There are 5 ways to turn a row about zero (a turn may also mirror it). The second row of each pair is the first, turned, with some noise. The first 45 pairs use one turn. New pairs use 2 turns, one after the other, and a turn may come again.
(in the rows, 128 means zero)
Some pairs, each with its turns in order after it:
[126 177  99  76 100 136 128 138]
[149  94 148 162 121  88 117 175]
q_778

[127 172  93 103  88 168 144 171]
[141 133 132 120 177 126  64  79]
q_698

[114  79 151 180 137 157  89 141]
[131 115  94  84 132 139  57 107]
q_656

[148  83 160 114  78 110 151 162]
[181 159 105 175 159 141 143 109]
q_778

[105 117 119 171 156 153 165 147]
[141 119 130 133 125 201 124 120]
q_743

[ 99  76 145 161 157 158 177 181]
[ 94  85 131  46 155 123  93 110]
q_949

[143 101  99 166 104 151 135  84]
[145 164 115 100  70 122 146 121]
q_778

[159 150  94 171 169 156  83 141]
[131 160  79 142 117  95  61 135]
q_949

[113  83  92  83 135 101  78  77]
[117 128 120 155  62 165  59 129]
q_778

[113 165  92 167 130  78  77 148]
[115 117 156 131  54  92  79 114]
q_698

[179 124  97 113 100 112  96 175]
[155 105 130 177 125 168  77 148]
q_949

[134  96 112 134 162 176 118 138]
[107 186 104 104 132 142 133 128]
q_698

[135 128  90 133 131 121 156 149]
[155 131 119 155 118 142 138  99]
q_743

[ 97 173 180 129  85  77 127 145]
[161 109  92  86 138 101 169 182]
q_743

[ 98 180 127  91 162 133 141 133]
[133 135  74 108 115 139 170 156]
q_949

[158 175 130 145 158 161  97 171]
[131  69 149  88 107 124 114  82]
q_743

[ 90 155 158  89  88 107  97 133]
[133 141 125  80 145  85 171 158]
q_743

[173 151  92 117  88 115 180 119]
[118 160 168 186 155  98 150 144]
q_656

[112 132 150 114 167  99  86 150]
[180  98 100 120 123 100 134 146]
q_949

[ 80 116 172 111 176 131  88 175]
[ 73 106 166 158 171 183 126 116]
q_778

[181 124 133 151 121 158 128 169]
[108 111 105 150 155 142  76 108]
q_949

[ 77 171  85 123 120 159 148 110]
[141 101 141 124 191 130 179 111]
q_656

[153 173 115 155 149 161  88 115]
[129 173 124 149 120  95  78 162]
q_698

[121 130 167  86 118  97 147 140]
[149 128 103 162  95 137 151 158]
q_656

[138 168  95 156 121  85 114 136]
[120 121 121 160  67 119 111 154]
q_949

[165 156  78 132 102 180 173 122]
[111 139  75 140 122 146 128  48]
q_743

[163 132 133  81 121  85 128  82]
[156 105 136 145 142  73 175 135]
q_698

[171 123  82  98 111  77 174  91]
[ 99 132 203 196 121 125 146 153]
q_656

[131 108 104 159 117 146 176  98]
[165 168 133  82 103 121 139 131]
q_778

[176 160 126  77 124 125 149  82]
[ 75 139 145 152 120  99 178 166]
q_656

[138 145  93 170 107 164 139  79]
[ 94 110 150 128 186  85 120 114]
q_656

[166 152 152 138 124 146 177 132]
[137 157 125 138 142  76 131 169]
q_656

[ 82 138 103 160 152 120 105 131]
[117 152 159 130  75 143 110 117]
q_698

[119 106 132 135 125 138  80 173]
[ 89 146 144 175 133 142 146 112]
q_778

[116 145 157  79 119 158 151 179]
[150 103 154 161 177 140 153 169]
q_778

[ 79  88 163 106  80  93 122 148]
[146  72 191 118 151 125 163 154]
q_949

[130 118 106  87  79  99 112 155]
[167 166 131 130 150  79 147 118]
q_743

[ 93 165 133 127 106 160 106 140]
[103 132 111 138 154 112 142 180]
q_949

[164  91  91  99  91 159 152 143]
[145 136  77  98 169 120 138  81]
q_698

[ 85  85 153  84 180 177 126  91]
[121 103 149 104 108 226 126 158]
q_778

[147 143 164 132 144  91 118 157]
[100  86 139 112 118 112 122 166]
q_698

[151 159  91 142 139  82  96 142]
[149  75 140 155 138  90 142 108]
q_743

[123 141 132  93  90  94  92 111]
[126 142 125 119 152  65 154 147]
q_743

[ 99 144 124 147 120  91  97 135]
[146 107 125 133 110 130 133  75]
q_656

[178 153  84 111  97 101 153 178]
[152  95 117  76 148  81  90  99]
q_698

New pairs. What belongs after each?
[111 177 106  95 148 135 143 133]
[170 134 167 110 117 117 109 150]
q_778 q_743

[ 89 134  84 174 165 149  78 106]
[143  75 138 148 107  65 171  99]
q_698 q_778

[ 80 164  79 136 117 130  89  78]
[184  71 158 106 137 135 122 178]
q_743 q_656

[136 146 113 131 132 176  96 166]
[131 141 132 166 149 114 181 142]
q_743 q_698

[173 169 154 176 111  78  99 109]
[ 92  81  79 105  77 111 119  85]
q_698 q_698

[166 112 110 101 152  91  83  84]
[166  87 130 130 158 134 134 194]
q_743 q_743

[ 88 138 132 118 114 111  85 153]
[138 110 149 122 102 153 135  77]
q_698 q_778

[135 103 159  87  84 160 145  82]
[157 128 136 119 133 136 200  76]
q_743 q_656

[148  80 176 123 169 156 155  90]
[113 112 127 152 174 102 118 205]
q_743 q_949

[158 175 163  90 176 141 180 144]
[ 92 170 120 183 137 161 148  69]
q_949 q_743

[125 113  79 106 114 133 106 121]
[132 158 144 153 138 168 130 147]
q_656 q_698

[ 87 128 101  77 158 161 108 181]
[ 62 119 133 126 129 184  95 165]
q_778 q_698

[148 146 141  76 134 134 153 176]
[179 109  93 157 110  92 123 135]
q_743 q_778

[173 139 102 169 122 151 155 106]
[ 93  96 152 105 158 142 105  93]
q_743 q_656

[175 161 181  81 151 101  87  87]
[142 173  81  55 115  75 128 128]
q_949 q_778

[ 81  89 155 130 168 163 112 114]
[133 186 176 124 120 112 115  94]
q_656 q_743

[180 145 142 114 146  98 123  87]
[102 136 169 132 141 179 127  95]
q_778 q_656

[123 134 137 133  89  94 130 124]
[141 147 142 153 102 114 120 100]
q_778 q_949

[170  88 168 174 176 114 116 155]
[ 57  92 156 141  85 144 104 106]
q_949 q_656

[160 145 103 164 134 144 118 138]
[120 108 135 116  91 144 156 157]
q_778 q_949

[146 104 149 149 109 180 151 171]
[129  80 167 126 113  98 148  86]
q_656 q_743

[175 139 174 120 145 127 169 158]
[126 128 124 163 171  62 126 123]
q_656 q_778

[164  97 153  95 135 104 108  98]
[111  97 142  91  80 155 128 117]
q_698 q_949

[152 177 151 167  99 169 152 166]
[144 183 114 128 151  89 174  81]
q_743 q_698

[174 167 162 146  85 166 172 126]
[ 51 181 108 135 128 134 123 157]
q_698 q_778

[158 154  91  90 124 120 147  90]
[148  86 160 163 150 110 125  99]
q_743 q_656

[ 93 166 129  80 118 133 163 151]
[162 152 132 123 180 159 133 166]
q_949 q_656

[167 120 117 121 176  83 112 180]
[136  91 117 184 182 112  86 133]
q_656 q_698

[128  89  90 145 165  95 111 118]
[193 108 130 150 127  95 123 133]
q_698 q_778

[179  83 129 113 151 148 176 132]
[149 152 161  70 170 107 138 116]
q_698 q_698

[126 134  92  84 146 103 123 149]
[123 140  88 112 169 115 102 113]
q_949 q_698

[173 139 135 145  82 168 163 160]
[180  95 141  69 133 122 114 150]
q_778 q_698

[ 91 137 130  79 154 126 102 161]
[171 143 137 141  90 116 109  83]
q_949 q_743

[151 118 154 167 115  78 118  96]
[ 80 139 122 177 151 103 147 118]
q_778 q_743

[132  80 181  89 127 157 117 127]
[139 114 136  72 126  80 167 127]
q_743 q_743

[101  93  90  87  85 163  77 110]
[135  97 136  50  84  99 109 102]
q_698 q_778

[172  83 142 112  99 158 166  83]
[112 179  96 120 140  84 177  89]
q_949 q_949

[ 90 107 116 170 101 101 160 112]
[134  98 144 129 105 172 108  78]
q_743 q_743

[ 88 164  79  97 111 111  98 138]
[193 120 112  83 119 134 115  89]
q_949 q_743

[113 134  94 124 158 103 153 126]
[125 146  99 105 107  97 114 140]
q_698 q_743

[160 140 150 142 108  97 147  85]
[123  87 169 130 101  99 123 135]
q_656 q_949

[ 80  77 133  97  94 165 155 153]
[123 174 154  54 164 141 111 126]
q_656 q_656

[144 156 104 116 159 121 122 126]
[128 143  96 111 104 128 142 149]
q_656 q_743

[ 98 163 177 116 117 134  75 153]
[126 105 143  96 139  53 131 152]
q_698 q_949

[ 82 141 141 143 107 140 168 119]
[ 99 128 131 106 129 148  74 109]
q_698 q_743

[165 170 110 147 151 158 136 136]
[175 147 140 138 102 131 173 138]
q_778 q_743

[103 139  89 170 177 133 174 121]
[114 115 101 172 139 161 191 102]
q_949 q_656

[163 142 142 132 147  79 148 118]
[168 124  84 157 120 134 142 110]
q_949 q_698

[125 163 152 151  89 109  96 172]
[128 153  83 143 144 155  82 165]
q_743 q_778

[132  97 159 124  88  99 176  91]
[123 137  61 121  92 107 132 172]
q_778 q_778

[110 104 119 140  92 136 167 158]
[153 167 122 121 151  97 102 146]
q_743 q_698

[106 161 123 100 114  76 156 164]
[ 73 125 127 153 118 137 113  76]
q_656 q_949

[104  96  81  80 172 153 143 166]
[ 87 190 108  99 138 168 174 148]
q_949 q_656

[125 142 138 157 132 171 124 111]
[ 93 126 138 130 126  97 156 133]
q_698 q_778

[118 179 128 111  91  97 134 132]
[119 156  82 131 133 143  99  86]
q_778 q_778

[117 159 168 121 139 115  92 148]
[141 118 109  72  95 124 139 117]
q_949 q_698

[135  83 115 149 113  80  99 121]
[115 176 136 166 112  94 137 151]
q_778 q_949

[160  85 144 104 112 131 147  83]
[145 124 109 182  96 159 124 103]
q_698 q_743

[162 133  81  82  88 141 149 121]
[110 112 170  72 165 122 150 113]
q_656 q_778

[120 128 126 141 116 154  91 179]
[128 101  87 129 127 168 117 152]
q_743 q_778

[181 150 135 167 129 146 132 132]
[ 98 133 129  99 117  86 101 101]
q_698 q_698

[ 89  84 145 134 120 178  92 146]
[ 90 150 179 140 129 120 137  76]
q_656 q_743

[103 140 126 140 106  82 160  90]
[146  75 116 151 148 170 130 120]
q_949 q_698

[165 112 128 131 166 157 157 172]
[ 64 129  89 144 139 110 121 108]
q_743 q_656

[ 88 124 149 104 120 156 132 131]
[138 103 115  87 145 108 119 145]
q_698 q_656

[114  96 162 124  95 138 127 122]
[138 122 160 145 161 140 122  96]
q_656 q_743

[110 142 172 123 129 143 169  98]
[107 117  94 106 155 126  89 100]
q_698 q_949

[144 145 165 177 166 167 143 114]
[196  93 130 136 104 158 138 146]
q_656 q_949

[153  93 148 133 142  97 157 120]
[143 177 138 128 139  90 120 128]
q_778 q_698

